The rows of a group lie close to one hidden flat surface of 9 dimensions, which may be shifted away from zero. Surfaces can cross.
Known rows, each followed by its group:
[ 24  -4  -5  39  23  -5  19 -26  13  12 -43  35   6  33 -11] -> j_44
[ 42  12  26  21  44  21 -24 -17 -11 -33   3 -17  51  -9   3] -> j_12
[  5 -14 -14 -11 -30  14  21  23  18  36 -37   6 -24  17   5] -> j_336
[-46 -14 -13 -15  10 -23   9   8  -5 -12  45 -25 -24 -18   1] -> j_322
[ 19 -25  21  11  26   3 -46   2  25 -25 -20   4  46 -27 -49] -> j_12
[-23 -16  30  10  19 -10   9 -23 -12 -12  12   6  13 -11  -1] -> j_322
[-26  -1  15  24  25 -22  10   3 -10   7  -7  18  19 -20 -19] -> j_12
[ 25  51 -12 -17  10 -13 -24 -35 -26  14 -11  46   9 -33 -19] -> j_463
[ 37 -12   9 -24 -22  52  -1  18 -23 -20  20  26  -5  14   5] -> j_336
[-10  10 -14  40   9   0 -22  20  15 -18   9  28  25   8 -28] -> j_336
[-12 -17  20 -20   2  14   7  -7  42   8 -11 -47  -4  -3  37] -> j_44
[  1  10 -12  31  21 -14  10   8  16  -9  -3 -32   1  44   7] -> j_44
[-27   9  19 -35  24  30   5 -25  25 -34  39  10   2   9  16] -> j_44
[ 10  15  16  34 -18  -9   1 -37  -2  11 -20  12  21  -1  21] -> j_463
[ -7   8 -11 -46   9  13  10  -2   5  28  -1 -13 -26 -34  22] -> j_322
[-18 -41  -1  12  17  15  11  -3  15 -13  22  -8  -8 -21  14] -> j_930
[  0   9  32 -42  21  33   8   4  24 -15   1 -29   9  30  18] -> j_930
[-18  21  22 -15  10 -46   8 -30 -34  29 -17 -13  -1 -34  -1] -> j_463
[  3   2 -50   0 -15  -8  -5   6   9  34 -10   6 -31 -34   5] -> j_930
[ 14  -6 -40  31  24  -5 -14  42  13 -27  12 -31   1  32 -23] -> j_930
[ -9  44 -24  38  -1 -11   2   6  -5 -10  19  10   4  32  10] -> j_322
[  2 -22 -32  19  -5   4  -1  55  23 -17   7 -36 -16  45  -7] -> j_930
[-12  -3  -5  28 -29  -7 -23  -7 -21 -20  43  21   9 -37   0] -> j_336
[-12  -7 -23  35  15 -14   3  21   4  13 -12  10   0 -12 -18] -> j_44
[ 28 -34 -15  32  31  33  -6  16  35 -36   4 -25   8  33   4] -> j_930
[-12   6 -10 -22 -28 -19 -18   8  -4  -5  14  -3  -8  -2 -18] -> j_12
[ 11 -13   6 -28  15 -41  21  51 -51  26 -29 -47 -17  13 -35] -> j_463
[ 14 -21  -5  21  16  20  14 -23 -10  -3   3  32  -5 -12  10] -> j_44
[  4   8  -5   0  47   9  -3  43 -29 -19  17  10  12  -4 -36] -> j_463
[  7  17  -6  -7 -43   9  -7  61  27   4 -19 -23   3  64  -7] -> j_930
[ 23 -26  -7 -10 -10 -13 -11  13 -10 -19   4 -35  -9  22 -17] -> j_322
[-25 -27  30  -9 -14  -4  39 -14 -20  21   0  -2 -17 -14  30] -> j_336
[-24  26 -24  20  25 -21 -33  24  23  -4  10 -23  21 -33 -19] -> j_12
[-46  22  12  16  15 -33  13  14  20  12 -16  -2  16  18 -17] -> j_44
[  3 -43  28  47   4  41  15  30 -18 -27  17  22  22  10   5] -> j_336
[  7   0 -11  -9 -24  -3  11 -34  20 -12   2  14 -23  51   8] -> j_44
[-30   9  13  -6 -46  17  25  -5  10  29  -9  35 -11   1  33] -> j_463
[ 21  26 -27  18 -10  -6 -45  31  27 -18  -9 -13  24  28 -30] -> j_336
[  4  -7 -26  10   8  -3  -1 -32   7 -44  37  21 -17  46  -8] -> j_322
[ -4  23  -4 -10  -6  22   4  24  33  29 -26 -22   1   5  29] -> j_930
[-45  -7   3  38 -22 -41  17  12  14  12  -4 -24   1  20   7] -> j_930
[ -7  60   0  48  36 -10  -1 -25  25  16 -23   5  36   1  22] -> j_12
[-26  15 -21 -12  -2 -12  -6   6  -6  23   6  13 -12 -45  -8] -> j_930
[-34 -15   7   7  20 -22  18 -15 -17  14  19 -35 -10 -56  33] -> j_12
[ 22  -6 -28 -29 -34  33  27  17   2  12   1   1 -47  40  31] -> j_336
[ 28   5 -31 -32 -15  31 -36 -16  39  -4   1  10 -10 -22  -2] -> j_12
[  1   3   9  19   4 -40  -4  -2 -10 -23  13 -67  10  34   8] -> j_44
[ -9  -1  41  15   1 -10   3  16 -10  12 -27 -12  30  -4  -7] -> j_44
[ 12 -13 -17  -2  24   9  15 -36  -6 -20  17  29 -18  20  -2] -> j_12
[-22 -10  -1 -29  25   9  23  -3  15  -2   3  32 -19  19 -16] -> j_463
[-13  11 -17   0  10   7   7  18  -3  -9  25  -2 -11   9   8] -> j_336
[ 53 -37 -12  10  15  67  -9  -9  29 -26   4  11   2  -1  16] -> j_336
[  5  -2 -17 -20   1 -22   2   2 -33  18   8 -23 -25 -33   2] -> j_463
[-22  40   1 -52 -34  -7 -11 -30   5   8   4  59  -8  -1 -17] -> j_12
[-16  40 -13  30  -2 -32  19 -13 -10  17   5 -39  -7  13  44] -> j_12
[ -5   2 -13 -22 -18  19  12 -34  26  30 -13  36 -23 -22  22] -> j_463
[-23   3  -5  13   7 -32   8  54  -9   2  -7 -25   3  29 -31] -> j_463
[ -1  14 -19 -22  53  23   3  16  16  -5  10  -2  -9  -1  -3] -> j_336
[ 49 -14  -6  60   2   5 -17  -6  -7 -28  -3 -10  22  24  -1] -> j_322
[-39  16  -3  -6 -13 -35  -1  -3  12  -6   9   4  -2  23 -18] -> j_44
[  3 -22 -20  -2  26  -5   8 -40   9 -11  12   3 -24  -9   2] -> j_930
[ -4   8  -6  10  37 -30 -12 -10 -57 -20  50 -33   2 -57   1] -> j_463
[-23 -35  -5  67  34   7  24  20  27  -6   0 -14   8   9  17] -> j_336
[-15  21  -2 -25  30   2   6  14  -5   6  -6  40   1  -1 -35] -> j_463
[-39 -32 -10  52  -2 -10  14 -18   9 -26  41   5  -6  -5  16] -> j_322
[ -1  -9 -20  27  29  33  14 -16  47   6 -10  22  -5   5  24] -> j_930
[ 17  16  11 -23   4 -33 -13 -23  -4  31 -36 -38   5 -32  -2] -> j_322
[ 26 -16  17  30  -1 -28 -15  12 -28 -28  -3 -35  28  25 -28] -> j_322
[-16   6 -22  29 -13 -49   6  -7  -6  -8  10 -11 -13  37 -11] -> j_44
[ 16 -49 -29  19  52  28   9 -22  32  -4  -8  28 -14 -25  -6] -> j_12
[-52  21 -25  14  14 -45  -3 -31   9 -13  40  -3 -11 -12  -1] -> j_322
[ 26 -32  -5 -32 -10  -2 -12  12  -2  -9  -8 -27 -13   4 -24] -> j_322

New rows. What belongs after each?
[ 39  35 -13  10 -17   4 -20  21 -24  19 -28  23  15  -3 -16] -> j_463
[-14 -19  28 -14  21   4  24 -37  -9 -15  23  -5  -7  -3  20] -> j_322
[ -6 -44  11  17  -5 -34  -9 -31   4 -27   6  -1   6   6 -30] -> j_322
[ 18  19  21  -8   9 -26  -4  -6 -28 -18  -5 -18  16  37 -22] -> j_322
[ -5 -12   5  62   8   6  -1  49 -16 -22  26 -36  25   8  10] -> j_463
[ -7   1 -39  10 -11 -44  -6 -23 -12  25  -3  -2 -25 -39  -7] -> j_930
[-28 -22 -33  20  13  -9  21 -10  17   5  22 -18 -32 -14  28] -> j_44
[-19 -29 -11   5 -14 -12  -2  -6  13 -20  16  23 -13  16 -25] -> j_322
[ 30  -1 -12 -30 -15  -3 -26 -25 -12  -2  -1  17  -7 -18 -20] -> j_930
[-31  -8 -18  53  -8 -25  -3 -36  36 -17  24 -21   0   2  29] -> j_463
[ 23   7  43   7   7  14  25  -6 -30 -15  -6   3  17  45  13] -> j_322
[ 27   7  36 -12  11   6   7  18 -36 -22  -3  -5  19  44 -18] -> j_322
[ 12 -24  19 -11   0  36  28   7   8  33 -37   5 -12  -7  21] -> j_463
[ -2  -1 -15  15  41  27   7  15  34   9  -3 -37   0 -15  33] -> j_930
[ 26 -56  42  16  -4   0  -1   8 -30  -1 -21 -34  21 -24  -2] -> j_12
[ -2   4 -10  60  -1 -23 -11 -27   8 -26  10  24  18  22 -14] -> j_322
[ 41 -18  -5 -22   8  50  14 -19  16 -19   9  -3 -20  28  32] -> j_336
[ 10 -35  28  30 -20  16  18 -14   3   3 -20  24  13  11   9] -> j_322
[ 48 -15 -21  -9   2 -12   4  28 -11  22 -47 -24 -17  28 -27] -> j_463
[-56 -25   5   1  -7  20  16  27  16  22   9  36  -6 -46   4] -> j_322
[  8  20  -9 -21 -51   0  -6   9  23 -14  -2  -4 -11  75  -2] -> j_44
[ 32 -33 -33  21  12  13 -13  16  16 -18  -1 -10  -7   6 -19] -> j_12
[-25 -16  31 -31 -25  11   4  -1   3  10   5 -14  -2 -32  24] -> j_930
[ 12  11  -2  30  11  -5  15  -2 -25 -18  27 -48  -2  25  41] -> j_322
[ -1  23   0   5  15  27 -12  62 -12  14  -7   9  25 -31 -11] -> j_322
[ -8  -3  16  -3 -10  21  13  -8   8   2 -10  62   4  20 -15] -> j_322
[  6   1 -20   2  -1 -37  -9 -23  -4 -24  17 -23 -13  29 -10] -> j_322
[-14   0  14  42  52 -15  22 -26 -21 -20  18  -1  14   3  11] -> j_44
[ -4  25 -22 -17 -28  14 -18  65  15  13  -6  -8  -4  10  -9] -> j_930
[ -4   1  10  15 -25   3 -14  40 -33 -20  28 -11  16   2  -6] -> j_336
[-24  22  37 -16  22   9  23  39 -43  -8  11  42  16  27 -31] -> j_463
[-47  -5  -4  26 -40 -18  19  33  -2   1  17  10 -12  33   2] -> j_322
[-30 -14   6  18  -9 -43  12  -8  11  30 -33  -3  -1 -14 -10] -> j_44
[ -5 -14 -20  26  58  15 -13 -21  27 -20  30 -26   6 -52  21] -> j_336
[  6 -16 -32  21  -8 -10 -10  -2   7  11  -3  -3 -11 -35   1] -> j_930
[-23  37  40 -24  36 -32  16 -17 -38 -13  18 -20  13  17  -2] -> j_322
[  6 -35  -1  -7 -42  15  12   1 -11  -5  33 -40 -31 -11  51] -> j_44
[-24  17  17   3 -14 -50 -16  35 -21  -7  -7  -4  23  24 -54] -> j_322
[ 28  45 -27 -11  46 -30 -28 -25 -40 -20  13  30  11 -11 -53] -> j_463
[ -6  -2 -48   2  17  13  -6  24  29  26 -13  11 -20 -37  -5] -> j_336
[ -8  -7  13  -3   3 -18  15 -31  -6  22 -17 -13  -6 -23  19] -> j_463
[ 11  -2   6  33  15 -23  -5 -27 -11  -4  -1 -43  12 -19  22] -> j_322
[  7  39  -3  -1  -7  -7 -16  24 -30 -14  26 -14  12   5  -3] -> j_12
[  1  -2 -61  -4 -12  11 -12  41  11  10  12  26 -30  -7 -19] -> j_930
[-44  36 -46  -3  15 -29 -11 -20  19  -7  40  20 -18  -8 -12] -> j_322
[ -9  -4  12 -23 -33  -1 -28  44   2  -3   7 -29  11 -17 -14] -> j_44
[ 31 -27 -14  36 -13 -20   4 -29 -44  -9   8  21 -12  -4  -9] -> j_44
[-18 -20   5  -1   2  25  19 -15 -26   0  33  59 -12 -40  11] -> j_336
[ 23 -21  19  29  22   9  -5 -52   6  -7 -14  18  23 -27   7] -> j_322
[-29 -16  18   5 -27  15   9 -23  22  16  -7  44   2 -22  13] -> j_930
[  1  34 -54  27  12  12 -16  29   7 -14  30  12  -5  10  -4] -> j_322
[ 19  18 -23   8  24  40   5  31 -34   8  25  10  -6 -35  25] -> j_12
[ 30  10 -48 -39  -4 -11  -7  -4   6  25 -28  20 -37   7 -29] -> j_463
[ -3 -37 -32 -24 -24  -7  16  27   8  14   9 -55 -51   9  19] -> j_930
[-14  28  -4  44 -17   9   9 -12  17  28 -25  49  15  -3  19] -> j_322
[  1 -24  39 -42 -13  -7  -2 -73   4 -21   9  -8  -2  -9   9] -> j_44
[  1 -17  -1  29  33  21   0  -2   0 -39  44 -49   5   3  37] -> j_336
[  8 -13   5  -3  24  -9 -35  24   8  -5 -13 -32  26 -36 -33] -> j_44
[ 32 -29  17 -16   6 -20 -14 -37  -3 -17 -18 -13   5   6 -28] -> j_322
[ 54 -24  10  -5  -5   6 -31 -19 -22 -21  -8  14  19 -14 -33] -> j_44
[  9 -28   1  -8   9  29  -6 -47  -2  -9  24  21  -6 -62  23] -> j_336
[-24 -25  14  16  10  24  21  -9 -38 -20  56  39  -5 -39  21] -> j_336
[-15  50 -30  11  12  20 -11  29  11  22  -1  38  10 -29  -3] -> j_322
[ -1 -18  27  10  21  12  18 -15 -17 -19  18  -6   6   3  17] -> j_322
[ 43  43 -12   6  44  18 -36  13 -12 -15  -7  16  33  -8 -29] -> j_322
[  0 -35 -10 -19  34   6  23 -16  -8 -21  28  -7 -33  10   0] -> j_463
[  3   1 -37  38  11 -17 -11   7  36   0 -21   6   0  24 -25] -> j_12
[ 10   6 -41  -4  54  38 -10  28  33   1  -2  13  -5 -18 -14] -> j_336
[-27  26  -6 -26  19 -13  -1  27 -40   5  25  12  -7 -31 -23] -> j_463
[  4  -2  19 -40 -37 -13 -23 -17 -22  10  -1  -4  -2 -46  -5] -> j_930
[-13 -29   9  42 -22 -28  15  -9  43  28 -53 -24   5  19   8] -> j_336
[ 13   7  26 -16  -3  42  22  34 -36   9  -5  40   7  13  -1] -> j_463
[ 28  -2   2  -6  -3  15  -8  17  35   5 -41  -9  11  36 -13] -> j_336
[  1  15   3  37  22 -32   0 -11 -31 -22   9  23  20  28 -34] -> j_44
[ 51   1 -22  24   3   1  -8   9 -21 -13  -6  -5   1  28 -13] -> j_463
[-23  10   6   7  11 -43 -19  16  16  -7  -7 -49  18  12 -21] -> j_44
[ 25   1  -2 -16 -52  -6  -5  28 -43  -5  13 -13 -15  26  -1] -> j_12
[-17  25  18  33  19 -25  11 -41 -10  -3   5   1  18  -4  21] -> j_322
[-68  27   0  -1  11 -19  28  -9  -1  14  32   4 -13 -19  30] -> j_322
[-11 -14  31   9   1 -11  18   1 -32  13 -12  21   9 -17 -12] -> j_12
[ 26 -23 -16  14 -16   0  -2  11  -6 -12   5 -29 -14  26   4] -> j_322
[ 53 -23 -15 -10  48   4   3   4 -31 -10  -9 -19 -12  -1 -23] -> j_463
[ -9 -24  55  19 -19  -7  13 -45 -16 -23  15  -2  19  11  22] -> j_336
